The rows are grouped in 4 different ways at once. Each group adds its own fixed numbers to the row, and there is some noise. The rows also spread widely along 14 directions, which tell nothing about the answers.
(in the rows, 128 means zero)
Known rows, each followed by its group in each grouping:
[112 133 137 122 158 114 113 112 108 142 118 169 129 124 122 139 153 109
 112 102 110 139 109 125 100 143 151 157 134 107 109 108 126]	k_504 k_159 Pako k_856
[135  81 107 161 197 165 110 120 109 116  79 139 142 153 173 146 163 177
  99 122 121 101  86 147 117 137 131 161 120 179 151  75 138]	k_238 k_109 Pako k_546
[159 199 216  89 112  99 120 125 126 113 150  56 100 155 126 131 135 109
 160  87 177 163 129 115 152 114  62 134 151 172 114 157  87]	k_207 k_377 vodup k_361
[ 85 117 157 110 152 102 123 114 166 162 159 168 128 115 160 110 152 123
 170 122  79 132 123 190 104 140 154 233 108 121 101  97 101]	k_993 k_357 vibob k_361
[139 105 104  92 123  99 106 118 118 115 156  99 127 179 104 112 116 142
 144 144 136 131 146 108 152 181 141 139 115 125 113  87 105]	k_263 k_109 vodup k_856
[ 56 127 129 134 124 160 130 136 120  97  99 154 181 137 126 157  80  99
  91 151 128 136  76  50 101  93 141  64 143 136  66 144 172]	k_207 k_357 takob k_198
[150 123 129 146 119 123 115 140  58 129 121 109 117 125 100 136 138 138
 110 153 133 116 137 111 147 153 135 126 124 140 141 131 125]	k_238 k_159 vibob k_158
[127 163 115 161 118  96 143 128 101 190 168 169 159 149 166 141 132  58
 139 126 167 104  75 160 155 135 136 126 105 166 154 133 122]	k_699 k_377 takob k_546
[124 106 132 162 126 117 109 133  76 158 129 161 111  89 101 133 171 119
  77 126 136 126  91 121 101 121 132 166 117 100 126 134 148]	k_504 k_159 vodup k_198
[139 107 127 151 124  92 142  83 117 185 129 171 164  73 111  70 185 141
 138 102 106 131 163 143 109 137 114 156 134  64 138 129 135]	k_263 k_377 takob k_158
[120 136 175 120 111 104 129 116 119 171 187 136 122 134 126 105 157 109
 149 112 148 113  99 145 151 130 101 154 115 139 108 149 106]	k_993 k_377 Pako k_198
[ 95 125 165 121 141 165 130 118 173 141 123 122 161 145 166 135 111 155
 150 107 132 111  85 127 132  74  74 122 112 167  64 150 121]	k_699 k_377 vibob k_546
[145 100 119 110  93 112  96 109 112 183 137 120 139 125  79 104 143 168
 142 136 114 108 146 103 162 133  96 127  91  77  85 141 124]	k_263 k_159 takob k_856
[119 162 212 154 115  70 107  91 106 140 115 135 123 137 120 156 163 107
 110 122 143 141 128 155 102  86  60 238  71 125 120 126 144]	k_699 k_377 vodup k_158
[131  70 107 146 110 193 148 158 142 198 157 144 139  75 139  88 150 152
 151 116 127  66  70 139 158 113 127  65 139 140 102 199 110]	k_207 k_159 vibob k_158
[109 141 164  97 131 162 121 136 127 171 116 128 123  97 121 147 118 143
 164 107  68 122 130 119 124 125 134 122 137 117  58 170  86]	k_993 k_377 vibob k_361
[ 98 138 170 143 129 151 147  85 108 132  87 164 167  75 112 108 126 116
 131  93  59 134 143  98  74 123 117 105 182 105  82 185 136]	k_207 k_377 Pako k_361
[136 180 183  93 132 119 128 125 138 118 123  89 129 133 125 140 119 120
 146  88 146 158 142 113 128 104  88 124 149 134  93 144 101]	k_699 k_377 vibob k_361
[118 146 157 165 118 107 126 117 145 200 122 149 151  75 162 138 142 135
 126 115 112 129 113 172 109  73  99 191  82 112 137 151 148]	k_207 k_377 takob k_546
[150 136 119 136 110 132 134 160 144 158 113 124 148 109 154 152 148 109
 132 142 152 122 111 132 157 100 155  92 119 129 143 155 114]	k_207 k_357 vodup k_856
[114  70 103 132 139 193 128 190 177  94 130 134 106 105 130 112 124 147
  98 136 147 103  81 137 101 113 159 101 141 129 107 122 115]	k_238 k_109 takob k_198
[130 121 157 129 110 137 146 126 141 136 155 144 131 104 116  81 148 120
 152 115 129 114 132 134 126 139 120 103 157 122 110 161 100]	k_993 k_377 takob k_198
[157 135  89 131 142 110 115 122 110 173 118 116 130 108 128 128 106 142
 135  92  90 133 142 150 116 163 133 164 126 108 149 109 121]	k_207 k_109 takob k_361
[ 97 128 139 130 142  87 163  86 167 139 177 194 164  95 145  56 151  79
 153  88 129 156 131 157  83 150 155 145 178  99 122 115 126]	k_207 k_377 vibob k_546
[156 112 130 130 109 150 167 163 130 163 171  86 136  62 143  75 156 146
 145 105 178 121 101 122 167 112 121  64 177 160 153 189 112]	k_207 k_357 vibob k_158
[149 181 147 111 120  98 123 133 159 152  94 123 152 155 134 183 109 104
 133 115 151 147 157 141 137  90 115 119  91  86 115 115 113]	k_993 k_377 vibob k_158
[128  65  54  84 157 164 130 146 162 138 187 128 134 168 122  75  76 148
 155  99 142  85  82 119 155 191 152  76 150 149  66  92  90]	k_993 k_377 vibob k_856
[150 127 141 170 112 111 137 130 156  90  98 131 125 137 109 128  92  95
  73 122 160 120 135 166  82  96  89 148 116 114 142 111 145]	k_504 k_357 Pako k_158
[132 140 107 156 115  87 138 118  84 147 152  71 165  85 141 119  68 170
 113 151 130 158 148 115 127 119 110 161 108 150 174 134 176]	k_699 k_159 vibob k_546
[ 81 138 186 120 108 112 109 164 101 142 207 148  76 149 119 136 140  56
 109 130 183 106  20 133 135 118 118 178 107 188  81 148 116]	k_504 k_357 takob k_856
[195 140 155 140  69  92 113 141  99 131 137  67 103 133  85 135 135 132
 102 149 195 122 162 127 171 108  85 107 103 118 163 152 120]	k_504 k_109 vibob k_546
[ 98 122 159 119  67  92 130 160 181 133 186 153 112  97  93 103 110  86
 112 159 164 125 121 147 111  88 134 144  89  77  86 154 131]	k_993 k_377 takob k_856
[129  78 144 128 122 136 125 108 191  88 139 160 133 160 110  72 158 116
 122 122 177 108 116 137 115 116 101 109 142 110  85 109 121]	k_207 k_377 vodup k_546
[134 146 173 126 119  99 100  96  70 143  77 123 121  73  58 143 133 152
  98 112  69 157 195  97  89 125 108 171 129  49  91 140 135]	k_504 k_377 vibob k_361
[179 140 110 125 129 114 132 161 131  76 106  45 152 168 154 155 113 171
 108 177 214 150 159 105 181  99 125  69 111 161 193  94 133]	k_504 k_159 vibob k_158
[144 101 140 124 122 137 128 139 126 116 159 115  75  87  88  78 129 143
 141 112  98 125 149 163  90 178 140 184 153 120 118 127  88]	k_699 k_159 vodup k_158
[ 87 114 118 113 135 161 135 138 165  97 108 169 145 133 106 129  68  93
 113 121 105 134 119 106  75 131 165  86 165 103  50 117 128]	k_993 k_357 vibob k_546

New rows, each followed by its group in each grouping:
[145 109  98 149 120 129 144 101 140 124 110 124 179 140 137 101 103 138
 135 140 117 114 152 132 138 145 124  94 140 135 143 118 134]	k_207 k_357 Pako k_546
[112 159  97 113 177  90 149 138 114 125 104 109 178  70 158 155 108 157
  94 120 129 216 157  90  90 115 193 132 146  92 173  79 171]	k_993 k_377 Pako k_158
[131 156 130 132 170 174 123 170 146 102  79 158 119 159 147 186 106  71
  95  91 145 114  70 136  98 115 152  93 144 152  93 115 102]	k_238 k_377 Pako k_856
[108 117 159 120 158 181 129 165 153 152 122 128 106  72 146 140 122 157
 120  91 102 116  76 140  93  96 128 149 131 146  80 162 113]	k_993 k_377 Pako k_856
[152 118 121 109 135 125 107 171 114 156 146 131 103 132 133 137 200 123
 128 145 174 124 107 137 179 142 177 123 124 126 141  95  90]	k_238 k_357 takob k_546
[168  95 156 112 130  95 137 129 162 102 207  98  63  98 101  25 174 147
 145  86 167 135 149 195 106 173 104 209 160 128 160  98  86]	k_699 k_109 takob k_158
[140 131 113 146 165 115 129 127  90 104 100  99 152 151 146 142 114 142
 104 131 147 144 126 118 123 137 125 147 132 171 161  81 143]	k_263 k_357 vibob k_158
[ 66  97 159 129 128 159 128 108 141 115 102 179 146 107 105 120 128 127
 125 130  76 127 121 103  72 122 144 133 140  95  50 143 132]	k_207 k_377 vodup k_158
[116 143 157 126 115 130 192 119 149 160 160 130 179  56 170  65 163 131
 192 107 116 148 141 132 134 125 138  84 194 150 152 190 109]	k_993 k_357 takob k_158
[161 140 152 149  84 122 135 168  92 126 133  90 102  99  95 137 130 113
 102 152 172 128 136 120 136 111 125 107 125 131 149 166 118]	k_263 k_377 vodup k_158
[103 115 146  64 153 143 117  84 170 141 118 137 143 125  88  93 117 162
 151  42  89 160 141  86  90 132  87 119 169  59  21 116 111]	k_504 k_159 vibob k_158
[ 95 248 174 164 116  39 110  77  50 172  99 173 184 195 145 224  88  13
 103 115 139 162  99 112 113 103  88 172  76 141 119 120 171]	k_238 k_377 takob k_546
[125 137 113 123 136  93 109 111 131 104 122 136 160 213 137 154  99 104
 122 153 158 123 124 122 146 138 126 127  92 141 118  77 130]	k_504 k_159 vibob k_856
[153 177 120 135 148  68  92  70 130 143  49 159 188 203 119 192 115  92
 100  93 146 143 146 119 117  91  70 147  74  73 101  76 163]	k_699 k_159 vibob k_856
[ 99 166 107 119 108  79 139 152  77 155 184 127 146 131 133 147  90  57
 117 148 155 150  91 107 147 147 176 122 131 144 136 124 139]	k_238 k_357 Pako k_361
[162 100 115 174 164 166 130 118 178 130  90 191 123 148 140 107 136  98
 120  65 125  74  93 206  77 134  96 144 140 131 115 108 108]	k_207 k_159 vibob k_158
[101 118 196 125 134 115 107  50  99 145 111 176 137 114  85  93 184 131
 148  78  65 128 135 110  82 143  77 193 144  96  50 155 126]	k_699 k_159 vodup k_856
[106  89  79 122 124  99 101 118  99 227 158 187 141  94 115 118 166 142
 138 147  78 112 120 142 143 157 179 176  85  55 111 104 126]	k_504 k_159 takob k_361
[111  88 126  93 148 186 130 181 133 133 170 135  96  77 125  91 163 156
 138 116 138 128  78 102 125 144 183  83 185 143  90 143  99]	k_993 k_159 takob k_546
[152 143 140 133 104  98 137 103 122 148 156 143 136 135 117  83 138  85
 168 111 121 109 142 152 142 177 120 131 149 138 134 144  94]	k_207 k_357 takob k_856
[142  90 124 178  94 123 134 164 116  90 173 119 100 106  94  75 107 112
  65 157 203 107  89 133 101 106 102 124 134 154 148 141 165]	k_263 k_159 takob k_546
[ 95 124 141 131  96 118 143 149 163 137 177 156 129  76  88  99  92  75
  78  91 185 143  79 114  75  68 106 112 141  79  64 161 162]	k_699 k_377 vibob k_546
[147 147 135 114  99  92 101 148  87  94 147  63  81 121  68 134  53 139
 101 153 126 169 172 107 101 160 138 167 123 117 125 110 131]	k_993 k_159 vodup k_546
[103 141  82 145 126  83 149 126 140 133 149 187 186 175 157 137 100  30
 107 135 182 133  74 126 120 121 156 100 130 134 128  95 159]	k_993 k_357 vodup k_361
[207 199 139 135 125  87 115 147 110  80 100  41 121 193 140 169  84 118
 105 133 208 153 152 130 159 110  71 113 115 181 195  98 123]	k_504 k_159 takob k_361
[104 143 147 127 123 120 168  89 156 139 145 149 186  92 152  83 122 115
 170 102  98 143 139 125 104 125 123 109 167 126 113 171 129]	k_699 k_159 Pako k_856
[109 132 144 120 115 155 143 138 105 114 135 125 159 140 134 136 142 112
 140 155 158 126 104  70 158 124 152  45 160 163 101 161 113]	k_699 k_377 vodup k_546
[135 121 133 132 109  76 103 128  78 182 191 148 104 150  90 120 143  78
  98 113 191 109  71 134 150 137 104 167 102 131 104 112 140]	k_993 k_357 vibob k_546
[ 93 190 105 142  97  58 162 110  99 217 148 143 223  66 148 142  77  79
 116 102 137 179 104  78 119  78 121 102 122  98 131 176 199]	k_993 k_357 takob k_856
[164 188 125 112 142  94 130 112 123 151  92 113 161 134 149 149 129 115
 161  98 108 162 173 135 142 155 139 130 142 118 153 107  96]	k_238 k_357 takob k_856
[176 115 138 142 156 176 127 157 119  29  58 132 101 173  90 144 134 108
  82 131 163 102 143 119 101 152 149  59 176 144 125  97 100]	k_993 k_377 Pako k_158
[108 141 162 119  94 132  79 163  66 149 142 106  72 143  78 188  96 113
  88 147 137 117  82  99 132 121 121 153  85 136  77 146 124]	k_504 k_109 takob k_546
[ 73 128 171 131 114 102 123  99  86 155 159 172 133 130  97 126 127  87
 119 115 116 128  86 105  96 135 112 171 117 123  62 145 144]	k_993 k_377 vodup k_158
[150  87 123 150 146 168 126 119 134 151  98 142 147 107 138  97 176 161
 121  97 136  99  96 127 133 111  97 101 151 138 117 135 131]	k_207 k_357 takob k_546
[119 110 143 135 145 153 114 109  92 142 113 155 129 141 110 119 136 111
 131  99  98  95  94 120 118 153 111 132 155 149  73 138 115]	k_207 k_357 vibob k_361
[111  79 105 131 125 134 133 128 142 115 135 136 157 107 110  87 117 160
 106 143 138 117 122  98 120 122 130 100 130 108 104 125 145]	k_504 k_377 takob k_856
[ 94 125 161 123 129 112  90 131  88 131 138 144 103 134  92 153 120 114
  96 141 122 130 109 113 107 133 141 180 102 116  76 110 135]	k_207 k_377 vibob k_546
[166 162 151 119 112 107 138 165 137 149 158  85  96  85 132 120 135 106
 128  97 172 167 122 148 125 112 126 144 153 135 153 143 102]	k_263 k_357 vodup k_546
[ 97 121 143 108 172 151  82 130 101 167 110 169 116 163 142 171 177 126
 143 118  91 109  75 131 141 159 157 178 107 140  79  89  94]	k_207 k_357 takob k_198
[182 142 113 131 123 107 140 129 141 125 126  95 147 152 130 112 101 115
 131 106 172 123 140 143 148 124  90  99 142 145 146 118 119]	k_993 k_357 vibob k_361
[111 154 128 133 156 126 139 127 105 123  97 114 172 122 167 161 113 142
 126 139 113 163 131 107 113 116 152 126 129 149 151 116 145]	k_263 k_159 Pako k_158
[154 143  85 145 169 122 112 158 122 119  91 125 123 145 149 173  99 114
  88 110 144 137 103 149  97 134 151 157 111 142 162  75 134]	k_263 k_109 takob k_856
